The first 8 rows are patterns. Each new row is the sum of 2 different patterns, raised or lowered, with some noise. Before adding, each is slid sideways (what falls off one end comes back at the other), maybe read backwards, and multiplied by a number that may be negative. Names go in the order of the patterns.
Some rows, each with the names of its patterns after it:
[-13.8  11.7  -3.8   0.1 -15.0   8.1   5.0  -0.6  22.1  13.6  29.9 -12.1
 -11.6  13.6  -4.1  25.4  11.9  20.3  -0.7   2.4   3.8   5.8  22.1 -12.0
  10.9  -5.3  -3.1   7.3  -2.7 -20.2  -2.7   5.8  10.0 -21.9]	Y
[  5.6  -3.9  29.0 -16.8  -1.5 -11.0  15.3   3.9  -2.4  -6.7  27.2  -5.7
   2.6   7.4  22.9  -3.8   3.3  -0.6   6.0  11.0  27.3   5.0 -35.0 -16.4
  -3.9  -9.6  17.0  -0.9  -4.1   2.7 -12.8  -0.7  -1.5  -6.6]	P
[  9.4   9.2   9.7   4.0  17.2  10.2  -0.2   5.8   6.5  19.4   2.9 -19.5
  -4.0   0.5  15.6 -47.7 -29.9  -8.1 -14.2  -0.1  -6.9 -16.5   0.1  41.0
   8.6  12.3   0.4  -5.2   9.8 -18.2   4.3   8.3   1.0   5.3]	V
[ 36.1  -7.7   9.8  23.1  32.7 -17.8 -25.4 -13.8  18.6   1.1   1.5  -5.5
 -39.7 -26.8  -6.2 -28.3   8.5   2.4  -6.1 -16.1 -10.9 -20.8   7.0   3.1
  -2.6  10.4  19.9  16.5   4.8  -1.8   8.6   1.4  15.5 -15.0]	W
[  4.8 -23.7 -13.1 -16.2 -10.5   7.4  -3.2   1.2  14.8  -4.9  -9.7 -13.5
 -31.5  22.5 -16.6  11.5   8.4 -18.1  -4.6 -14.0  -6.4   7.9  22.9 -13.5
  -4.7  11.8 -15.1  21.9  -7.0  -1.0   9.9  -3.6   0.2 -22.2]	M
[  2.8  -1.3   5.9 -20.2 -15.3   1.4   2.1 -12.3   7.4   2.6  -3.0 -12.2
 -14.8  13.8  29.2   4.8   3.2   0.8  -9.8  -9.9 -13.3  -5.1  -7.3   7.7
   3.4  -4.1   5.4 -21.5 -26.8  -1.2  24.2  19.7 -11.8  -5.1]	Q
[ -0.9  -4.9 -10.3  -3.4 -11.8  32.3  -8.6   1.0   5.2  -9.6 -11.7  10.9
  -4.9  11.8   2.0  -9.8   0.0   0.1  14.7 -13.0  13.1  -5.1  -0.5  17.1
 -20.2  -2.8 -11.9  -6.3   1.8   7.1 -12.6   5.2  15.2  -7.4]	X
[-10.4  20.0   7.4  -5.5  -5.1  -8.8 -18.1 -22.1  -9.4   9.2  28.8  17.9
   7.3  16.6 -22.1  -3.1   2.3  -9.5   9.4  -1.6  11.1  -0.9  -6.2 -22.5
 -12.1  16.5  10.2   3.3   0.2 -23.3 -18.3  14.7 -14.2   4.6]	S

New rows. What belongs after each?
[ -7.2  -2.9  21.0   3.1  13.6   6.9  -2.2  39.3 -37.6  16.2  -6.8 -14.1
 -16.5  33.7  24.4  28.0   7.4   5.6  10.9  14.2  39.3  34.7   7.9  64.0
  -2.7  11.3  22.2  19.1  12.8  40.0   2.3  19.0  16.8  -5.9]	W X
[23.3 18.3 23.0 13.7  1.5 28.7 20.7 22.6 31.2 10.9  7.0 27.0 20.8 35.2
 42.1 13.0 13.9 39.4  9.8 26.5 23.2 22.4 33.8 27.0 25.4 16.1  4.0 12.3
 13.9  7.2 22.9 35.9 13.0 26.7]	M X
[ -9.6  16.0  11.8 -21.9  -8.0   7.6  -2.0  -4.4 -14.9  10.2  15.4   5.6
  12.6   9.0  27.0 -11.0   0.0  21.0 -10.0  30.8   8.5  23.7  -9.5  -1.3
   5.8   8.3  25.0  -3.7  20.4  -1.4  -8.3  -7.7 -10.5 -23.6]	Y S
[ -7.3  -9.8   6.2   2.1 -14.9 -17.9 -15.9  -7.4  -2.4 -10.1   1.3 -13.5
   9.4 -16.7 -20.1  -3.2   5.4   4.8   8.3  -4.4   0.1 -21.7 -15.2  -8.6
   0.4 -12.1  -1.4   3.8  -8.0   1.2  -0.5   3.9 -32.9 -27.2]	P S
[ 10.1   6.3  -1.8 -18.6 -42.2 -19.1 -16.3  -5.0   9.7 -10.7 -17.7 -28.5
 -13.7 -21.9  -4.0 -24.3 -46.6 -17.8 -12.1  -1.8 -20.6 -16.2 -28.4 -18.6
 -24.7   4.1 -12.3   6.4 -42.9  -7.6 -20.1 -23.6   2.0  -6.6]	P S
[ 12.8  20.8  18.7  17.6   7.9  -6.2  18.8   0.1  11.1  22.9   7.8  10.4
  -7.6  17.7  -4.7  16.5  13.7   0.5  41.5  19.6  14.7  10.8   8.1   6.9
  24.7   1.6   0.6  18.3   4.8   5.1  22.3  14.3  21.2 -16.7]	Q X
[-43.6  18.8   1.4  13.1 -11.7   8.0  26.9   5.3  12.5   5.7  10.2  26.9
   9.1  32.5   5.0  13.7   5.3  16.8  16.7  10.7 -12.3  30.7  -1.0   9.5
  22.5  27.1  40.8   9.2  -9.2   4.4  13.1   9.7   2.0 -39.8]	P V
[-23.4 -17.7  -4.6 -22.3 -37.5 -28.9 -23.0 -38.8 -33.8 -35.7 -16.1 -25.6
 -23.2 -21.0  -4.9 -31.6 -24.4 -38.7 -31.4 -50.1   5.5   2.1  -1.3 -36.9
 -22.6 -21.5 -14.9  19.5 -11.2 -11.7  -5.6 -31.1 -20.9 -19.6]	Y W
[  5.2 -25.4 -36.7  -2.2  -6.4   4.7 -26.4 -30.6 -22.8  -7.1 -10.5 -35.0
   2.0 -27.8  -9.9   3.6 -11.2  12.2 -23.6  -5.9  -7.6   0.7  17.1   6.6
   9.5 -20.7  -9.9 -12.9 -21.5   6.5 -16.3   2.9   6.2 -33.6]	Y M
[-17.0  20.8   9.0  19.3   7.8  -0.5 -13.8  19.3  -3.3  -2.3  20.2  11.4
   2.5  -4.4 -25.0   2.3  28.0   8.9 -36.5 -15.1   1.0  -1.9 -38.6   7.0
 -14.6   2.0 -28.5 -21.3  -9.3  -0.6  -7.4 -18.4   0.1 -10.2]	W Q
[  7.3  -5.7   6.3 -20.1  19.4 -29.7   7.3  -0.2 -20.1  -3.9   9.7  27.3
  11.7  -0.3   7.5   1.3   5.5  64.1  27.0  14.1  39.3  14.6   0.4  15.1
  21.3  22.2  33.0  18.5   6.0 -17.5 -17.2 -17.1 -17.9  14.8]	P W
[-15.6  -7.7  -9.1  24.3  24.6   8.9 -36.3 -19.0   9.9   8.8 -14.1  17.9
   3.1  -0.6 -18.5   8.5  -0.3  22.8 -16.2  14.1  28.1  24.8  -5.1  -3.5
  16.4   6.2  17.5  -2.5  -6.0  16.9  -3.3   4.3  43.6   0.7]	P Q
[46.5 14.7 21.3 20.2 36.7  7.7 -4.1  3.7 34.7  8.7 30.2 14.7 -9.7 -2.5
 11.4  7.8 29.1 32.6  8.9 13.7  0.6 -7.0 39.1 27.0 26.8 23.0 32.8 32.5
 10.1 15.1 19.9 22.8 18.4 -7.2]	Y W
[ 11.3  -4.7  -3.6 -20.5 -18.6  -5.3 -19.7  25.1  -6.0  -2.7  -3.0 -10.3
 -16.8  10.2  -3.1   6.3   4.7   0.6   6.0   2.0   9.3  -5.9  10.0   3.0
  -6.4  27.4 -17.4   1.5   1.6   9.9  -7.6  -5.8 -14.7  11.6]	W X
[-25.6  -3.3   1.5 -16.4   1.4  -8.1 -15.6  -4.4  -9.0  -1.7  -7.7 -19.5
   7.9 -15.4   0.0 -10.3  12.0  -9.4  -2.6 -14.8   3.7 -11.2  -7.1 -23.2
  -9.2  -5.3 -10.3   7.9 -26.2  -2.1  -6.6 -20.9  -2.8 -17.9]	P M
[  9.1  11.5  15.9  12.8  20.6  19.6   4.1  20.4  15.2  17.5   6.9  11.8
   9.9  23.8  21.5 -10.2  22.4   5.3   9.3  24.8  15.0  23.9  -7.2  11.4
  -1.6  13.1  18.8  13.2   9.9   3.6   5.3   9.6  11.8  11.0]	M X
[-10.5 -24.3 -17.7 -31.7 -14.6 -13.3 -11.0 -32.7 -23.9 -15.9 -23.5 -16.5
 -19.3 -22.2 -11.2 -15.5 -12.5 -23.7 -15.1 -20.0  -5.5  -6.1 -28.9 -28.1
 -24.4 -19.6 -13.7 -19.7 -11.9 -48.1 -19.0 -22.0 -18.8 -27.5]	P X
[ -8.0 -49.0 -10.9  -6.9  -7.8 -12.1 -26.8  -7.2  -2.8  -9.8  -3.0 -29.1
  33.2  22.2   6.4   5.1   3.8 -16.6   5.7  -4.7 -55.5 -10.0 -31.7 -10.9
  -4.1 -11.9   6.2 -23.1 -13.6 -19.9  -7.1 -12.0 -22.5 -18.4]	V X
[ 41.0  17.2  33.9  30.0  23.9  27.2  -7.4  33.0  18.4  17.5  10.4  20.7
  28.2  41.0 -13.1  33.0  10.3   7.8  11.7  24.1  24.3  22.9   9.1  -2.2
   4.5  18.0  39.4  40.9   9.0  29.1   6.1  13.3  25.1  16.5]	P M
[ 14.6 -10.1  33.3   7.3  32.0  16.7   0.8   2.2  48.2  43.8  39.4  12.1
  26.3  21.6  24.6  59.6  43.9   8.7  51.0   7.0  19.0  35.7  40.6  63.9
  36.0  -0.5  11.6  20.7  -0.2  -3.7 -19.7 -25.7  34.7  13.1]	V W
[-23.6 -21.6 -20.3  -5.1 -20.6  -4.6 -23.0 -32.3 -34.2 -28.5 -19.4 -46.1
 -14.4 -22.4  -7.3 -11.5 -22.3   5.5 -54.1  -4.5 -23.8 -34.5   3.1  -6.2
 -30.7 -25.7 -31.9 -34.9  -6.8 -11.1 -31.9 -14.3 -34.2 -38.4]	M X
[ 29.5  -8.2  30.6  18.4  22.3 -13.7  47.5  10.9  26.9  30.9  31.7 -18.7
  -4.0  43.8  47.9  23.7  31.2  -1.0  -7.8   5.4  12.1  13.4  27.8  23.0
  21.7   2.8  15.7 -23.5  41.4  23.3  28.5  10.8  30.0  33.5]	P W
[  5.3  17.3  15.5   4.0  11.6   8.2  10.9  34.7  -4.2  13.3  14.5   3.8
   2.4 -21.2  16.9  29.4  16.4   7.6  36.5  37.7  46.6  63.8   1.7  10.4
  15.2  28.2   9.5  -7.3  12.2  11.2  12.6   9.2 -10.8  -0.8]	V Q
[ 37.5  32.0  11.4  16.3  22.4  -3.6  17.5  10.3  22.4  11.3  14.5  25.9
  20.0  11.2   3.9   4.0  18.6 -10.7   4.8   0.4  12.5  13.2  14.1   2.5
   2.3   1.3 -14.6   2.5  22.1  16.9  21.6  -3.3  -5.4  -5.7]	W M
[  0.9   6.8  10.9  28.8  14.2 -16.6  -4.7   4.8  -6.9  14.0   4.9  -3.2
  16.4   9.7   3.6 -12.4 -13.2  14.6   3.3  23.5  -9.2  -0.7   6.8  23.7
   4.6  -1.0   5.7  20.7  -2.6   6.0  15.4  29.5  -7.1 -10.0]	P Q
[  9.5  -4.8  28.1  20.2  18.9   1.1  31.3  -1.4  10.5  35.0  41.0  -6.6
 -14.7 -12.8  37.0   8.1  16.5   9.0 -29.1 -12.1  17.1 -12.3  17.7  10.1
  18.7   4.5  -5.6  -5.5  17.4  22.1   4.2  18.1  31.1  16.7]	Y W
[  7.7  -9.3  -3.7  -8.6  -2.1 -12.2 -10.0   3.0   3.4 -18.9   4.6  -0.3
  -7.7 -14.4   1.8 -11.0  12.6 -15.8  -1.4   1.0  -4.9   5.8  -1.3   4.4
  -8.4  -0.5   3.9 -11.4   5.9  -4.7   0.4  15.9  -4.5 -17.7]	P X
[19.3 21.0 15.8 15.8  9.7 24.7 15.3 12.0  5.7  9.2 24.1  9.2 18.4 15.1
 15.8 25.3 -2.3  6.7 15.1 26.6 17.9 22.6  8.3 14.6 20.7  4.9 13.4 10.1
 13.2 14.9  7.3 36.9  1.8  3.5]	Q X
[  5.5   9.2  -4.0 -17.3 -31.2 -37.6 -22.3 -11.4  10.8  -7.3 -14.3  -8.6
  -9.7 -10.6 -18.8  -2.2   5.6   0.6  -2.3 -22.5 -14.7  -6.0 -22.0  -8.6
   0.8  -4.3  11.9 -15.7  -1.5 -24.6 -19.6  -2.6  -3.1   3.3]	Q S
[-16.0 -15.2 -36.1 -44.6 -18.0 -23.9 -11.7 -10.0  -7.7  -6.8 -31.5 -53.3
 -39.9 -19.3 -28.0  -5.4 -25.4   0.2  -3.6 -17.4 -33.1 -33.9 -31.1 -19.9
  10.1   3.0 -20.6 -52.7 -39.5 -18.0 -11.6 -27.6 -19.6 -13.5]	Q S
[ -1.6 -14.3  -5.4 -23.0   0.5   4.7  -1.1   3.6 -10.1   0.3  -0.3   2.4
  -6.7  -4.8  -0.8  -0.5 -14.7  -8.8 -14.7 -16.2   3.1   6.8   7.2   9.1
  14.2  -4.4  -8.1  -8.8  -1.5   6.5   5.5 -10.9  15.1  13.5]	M S
[ 34.9  -0.8  -9.8  21.6 -21.8   7.1 -14.6   3.4 -11.2  -3.6  20.2   4.6
   0.7 -19.9 -28.9   4.0  -7.5  -8.7 -17.0 -13.3  -2.6   0.0 -17.6  -7.1
 -29.2 -47.5   7.7  -9.7  -5.8  12.6  -8.5 -37.4 -24.1  12.0]	P W
[  4.3 -31.8 -22.9   6.4 -14.0  -5.9 -41.4 -13.7  -2.1 -24.7 -17.2 -11.7
  -3.2  -9.1  -6.2 -18.9 -12.8 -16.8 -20.6 -22.1 -23.6 -23.2 -25.2  -9.9
 -33.4 -11.1 -14.8 -19.5 -21.3 -22.6  -5.1  -8.6  -3.3 -22.1]	Y V
[-15.4   7.5   4.6   4.6 -12.2 -16.6  -9.4 -15.2   8.9  -4.7   1.1  21.2
 -17.3 -12.5 -21.0 -38.9   0.1  -3.4  21.5  16.6  -3.5  -0.3  -3.5 -10.3
 -13.6  16.8 -11.5   6.7  -6.7   4.2  27.8  -5.4  -5.6  -5.1]	M S
[ -7.7  -7.3  -5.7 -14.6   7.5 -14.2  -0.4 -11.5  -9.5 -13.7 -15.1 -44.9
 -18.3   3.3  17.7 -13.7   6.1  -4.0  -7.7 -32.1 -22.4   0.7 -10.6   0.3
 -29.9 -13.1  10.6  20.7   2.8 -13.7 -14.5 -10.6  14.0   1.2]	P S
[-47.2  24.0   4.6   0.5  19.7 -25.2 -38.7 -18.5 -26.5 -51.0 -30.5 -26.0
 -41.8 -23.1 -30.8  -2.4 -48.6 -21.5 -20.5 -28.5 -41.4 -18.5 -26.4  -9.7
 -60.2 -26.0 -25.7 -20.5 -24.5 -35.5 -12.7 -10.0 -14.8 -19.8]	P V
[ -8.1 -16.7 -16.9  16.3 -34.2  -6.0 -28.2  -2.7 -31.8 -32.8 -10.7  -5.4
  -5.2  -8.1 -25.3 -31.1 -36.8 -25.5 -21.0 -23.5  -9.5 -20.0 -33.2 -22.6
 -51.5 -29.0 -16.1  -5.2   2.9  -1.9 -33.2 -48.5 -41.6  -6.0]	W S
[  9.2  20.9  11.3 -11.1  16.7  50.5  21.0 -28.3 -12.7   6.7   7.6 -30.2
   9.3  10.8   2.3   2.6   4.7   1.3 -10.2 -21.8  -1.3   6.5   2.8  11.3
  19.9  14.5  11.6 -10.6   6.7  16.6  42.8  17.6  31.6  48.1]	P W
[  1.9 -15.8   6.9 -12.1 -21.2 -12.4 -25.2  -8.6 -58.9 -32.2  10.9  -0.4
 -14.9 -19.3  -7.9  20.1  25.8 -28.3  -3.2 -19.9  23.3  -7.0 -24.5 -14.0
 -17.2   7.5 -10.0  -1.2 -18.7  -7.3 -30.8 -31.5  11.7   0.8]	Y V
[  5.6   6.3  10.3  -1.0  17.0  -2.0   3.5   1.9  -7.3 -19.7  -7.9  17.8
  12.8   1.2   7.9 -13.1  12.7 -13.6   8.1   4.4  -8.3 -12.5  15.6  15.6
  13.4 -19.3  10.9   2.7  11.2  19.3  17.6   8.5  23.2 -14.0]	P W
[ 9.4 24.9 18.8 17.2  5.8 41.0 -2.2 -8.1 35.4 42.4 13.3 10.2 21.6 37.2
 33.3 49.0 24.9 -5.8 14.8 18.7 15.4 41.2 24.7 19.5 22.4 13.5 21.9  7.7
 19.7 22.4 17.6 54.9  9.0 42.4]	P V
[-17.6 -10.7  -8.4 -26.5 -17.2 -15.2 -39.9 -17.8 -11.5   5.0 -18.8 -22.4
 -34.8  -8.2 -17.7 -38.1   3.4  -8.5 -23.9 -12.3 -38.5 -21.4  -4.9 -31.7
 -40.4  -7.7  -0.8  -7.9 -15.0 -31.8  -3.7 -19.4  -6.4 -12.9]	M Q
[  3.2  17.3  12.2   7.2 -10.3  20.4  11.9  -5.1  12.2  -7.6   2.4  -3.3
  10.7  13.0 -16.8  -6.3 -23.2   8.6  15.0  -6.5  13.3 -14.4  -3.5 -14.7
   1.4  -1.6 -15.0  -9.5 -10.3  18.9  -5.5   5.1   1.2   2.8]	Y Q
[-46.9  -6.3 -26.7  -4.9 -16.9  -7.4  -1.4 -25.4 -30.3 -25.8 -27.0   4.6
 -23.8  15.2   6.1  -7.5  -7.8 -19.6 -18.5  19.7  11.9   4.2  20.2   3.3
 -18.4   4.4 -28.0   1.1  17.9   3.6 -35.3 -41.8 -13.2 -17.9]	W M
[-10.5 -20.1   7.6 -12.6 -25.3 -16.2 -19.4 -15.7 -21.8 -20.5 -26.0 -22.0
 -31.3 -31.3 -10.4 -18.4 -13.7 -11.8 -23.8 -11.5 -10.2 -30.4 -18.4 -34.4
  -8.2 -14.5 -22.3 -15.7 -25.9 -21.3 -18.1 -10.2 -28.5 -18.6]	M Q
[-29.4 -33.7 -21.9  -2.9 -18.5 -17.3 -11.7 -13.9 -40.9 -31.3 -44.4  -4.0
 -37.3 -19.1 -23.6   5.8 -21.0 -21.7   8.7 -20.9  -7.4 -19.7 -31.4   8.2
  -4.1  -9.1 -28.6 -40.6 -42.8 -10.3 -11.3 -24.4   3.5 -50.5]	P M
[-10.9 -12.3  -7.9  -6.5  -8.8 -31.5 -11.4  -5.0 -10.5 -25.5   3.2   1.4
   4.1  -7.9 -15.8 -23.8  -8.6  31.7   0.0  15.5  -1.7 -15.3   8.0  14.4
 -18.8  -8.3 -12.2   5.0  -0.1  -9.7  -6.5 -50.3  -6.2  -9.0]	P W
[-12.1 -26.1  -0.1 -21.6 -11.4 -13.5  -4.1 -18.8 -16.5 -11.0 -12.8 -31.4
 -29.6  -9.6  -9.9   1.9 -12.0  -5.5  -2.3 -23.5  -2.7  -3.8  -2.6 -13.0
 -18.8  -0.9 -14.7  -3.4 -17.6  -7.7  -5.1  -6.4  -8.9 -10.1]	Y S
[ 18.6  22.1  31.3   3.2  40.7  11.4  23.3  37.9  -1.8  -1.8  31.5  27.5
  22.8  44.5  16.4  33.2  34.8 -14.4  43.5  31.4  18.2  16.9 -17.0 -15.6
  32.2  11.4  26.2  20.3  33.7  54.7  17.6  45.5  17.4  29.4]	V M
[ 10.0  13.9 -18.4 -19.1  -2.1  27.1  28.6  11.2  11.7  20.7 -23.2  11.8
 -12.4  -8.7   6.7   0.0  12.7 -12.8  -9.9 -34.7  -2.6   4.9  22.0  16.0
 -20.3 -25.9 -28.3  15.1 -11.6   1.4   7.0  19.0  12.5  -9.5]	Y S
[ -2.8 -26.8 -18.9  -5.5 -11.2 -27.7 -10.2  -1.4 -12.8 -10.5 -11.0 -12.9
 -18.1 -25.1 -11.5 -11.1 -13.5  -4.2  -4.7  -4.1  -9.2 -24.4  -7.6   2.5
   9.5  -2.8   4.2  12.1  -9.0   3.2  -5.9 -16.8  -6.1  19.3]	P W
[  3.0 -23.5  -1.4   3.5  18.2  26.5  -9.1  27.7  -3.6 -15.4  13.4  14.7
  10.0  21.1  -0.1  -2.2 -10.2  30.3  30.8  19.2   7.5  23.9   6.1  43.0
  21.4  23.2   2.0  60.0  53.1  36.9  35.2  15.5  23.8  34.9]	V W
[  2.7  -4.1 -11.0 -17.9  10.2  -9.6  12.7  10.9   0.4  15.3 -24.8 -30.3
   3.0 -38.8   3.5  16.5   8.1  15.0  -1.1   1.8  13.5  12.7 -28.1   6.3
   7.1   3.0   5.1  14.1  23.1   8.3  -5.2  -9.0 -32.4  16.5]	M S
[ 39.5  29.9   5.3  -6.8  60.5  55.1  20.5  20.6  13.4  21.4  21.1  19.7
 -44.5  -0.6  -3.3   9.3  17.3 -12.1  21.0  -9.0   4.3   0.6  12.7  10.0
 -17.7  -6.0  -6.7  -5.4  -1.8   6.1  15.0   4.7  -4.5   0.8]	Y V
[ 27.5  -0.7  12.4  -3.2   9.6   2.4  16.9  16.6 -26.7  -5.9  -5.2  -7.7
  16.7  -8.8  -5.5  -0.7  -7.0  -7.5 -12.6  -2.4   5.9  -5.6  14.9 -17.8
   1.2 -12.6  10.3   7.7  -8.1   2.5  24.7  -4.8   1.4   4.9]	Y P
[-50.5 -17.5   2.3   7.0  -2.4   0.4   1.7  -8.2  15.3 -21.4 -18.6  -6.0
  -2.0  -9.0 -25.7 -21.2 -29.8 -20.2 -10.3 -18.2 -12.3 -18.0 -32.0 -28.4
  -5.9 -22.3 -15.2 -22.1  10.0 -16.1 -12.7 -16.8 -24.3 -28.2]	V S
[-21.8  -5.0 -22.6   1.0 -29.1 -23.1  -9.9  -3.4 -31.0 -33.5 -23.8  21.0
  -4.3 -30.7 -33.9 -49.3 -35.6 -16.4 -49.9 -10.5 -15.0 -36.7 -49.1 -20.7
 -34.2 -10.1 -19.9 -32.6   8.5  17.3  -9.0 -39.5 -38.8  -7.8]	W Q
[  6.2 -32.1  13.7 -47.8  19.5  -8.4 -32.2 -40.3   3.5   1.1 -12.8 -31.2
   2.3  20.9  15.9  38.4  35.8 -20.4  19.1 -10.1 -17.0   9.7   8.2  15.8
  13.1 -17.3 -28.4 -13.7  -0.4 -15.0 -16.9  -9.6 -25.6 -30.1]	W S
[ 20.6   5.1  20.4  -5.8  -0.5   6.7  -7.7  19.9  -2.6  -3.8 -12.2   9.4
  -1.2  -8.4  11.5  -2.4  19.0  13.6   1.8  -2.3   9.1 -23.9  11.2  16.9
  26.3   7.7  -8.5  -0.6  -4.9   1.4  11.2  -3.6  -2.5  17.8]	Q X
[  2.8  -6.5 -21.3  10.8 -14.6 -22.1 -34.8 -22.3 -10.7  -1.2 -11.1 -43.4
 -50.8 -25.2  16.7 -23.6  -4.0 -17.6 -30.4 -20.0 -12.0 -22.0 -14.2 -26.3
 -21.8  -8.4 -21.4 -15.3 -27.3   4.5  -5.7  -3.1 -28.8 -23.2]	P W
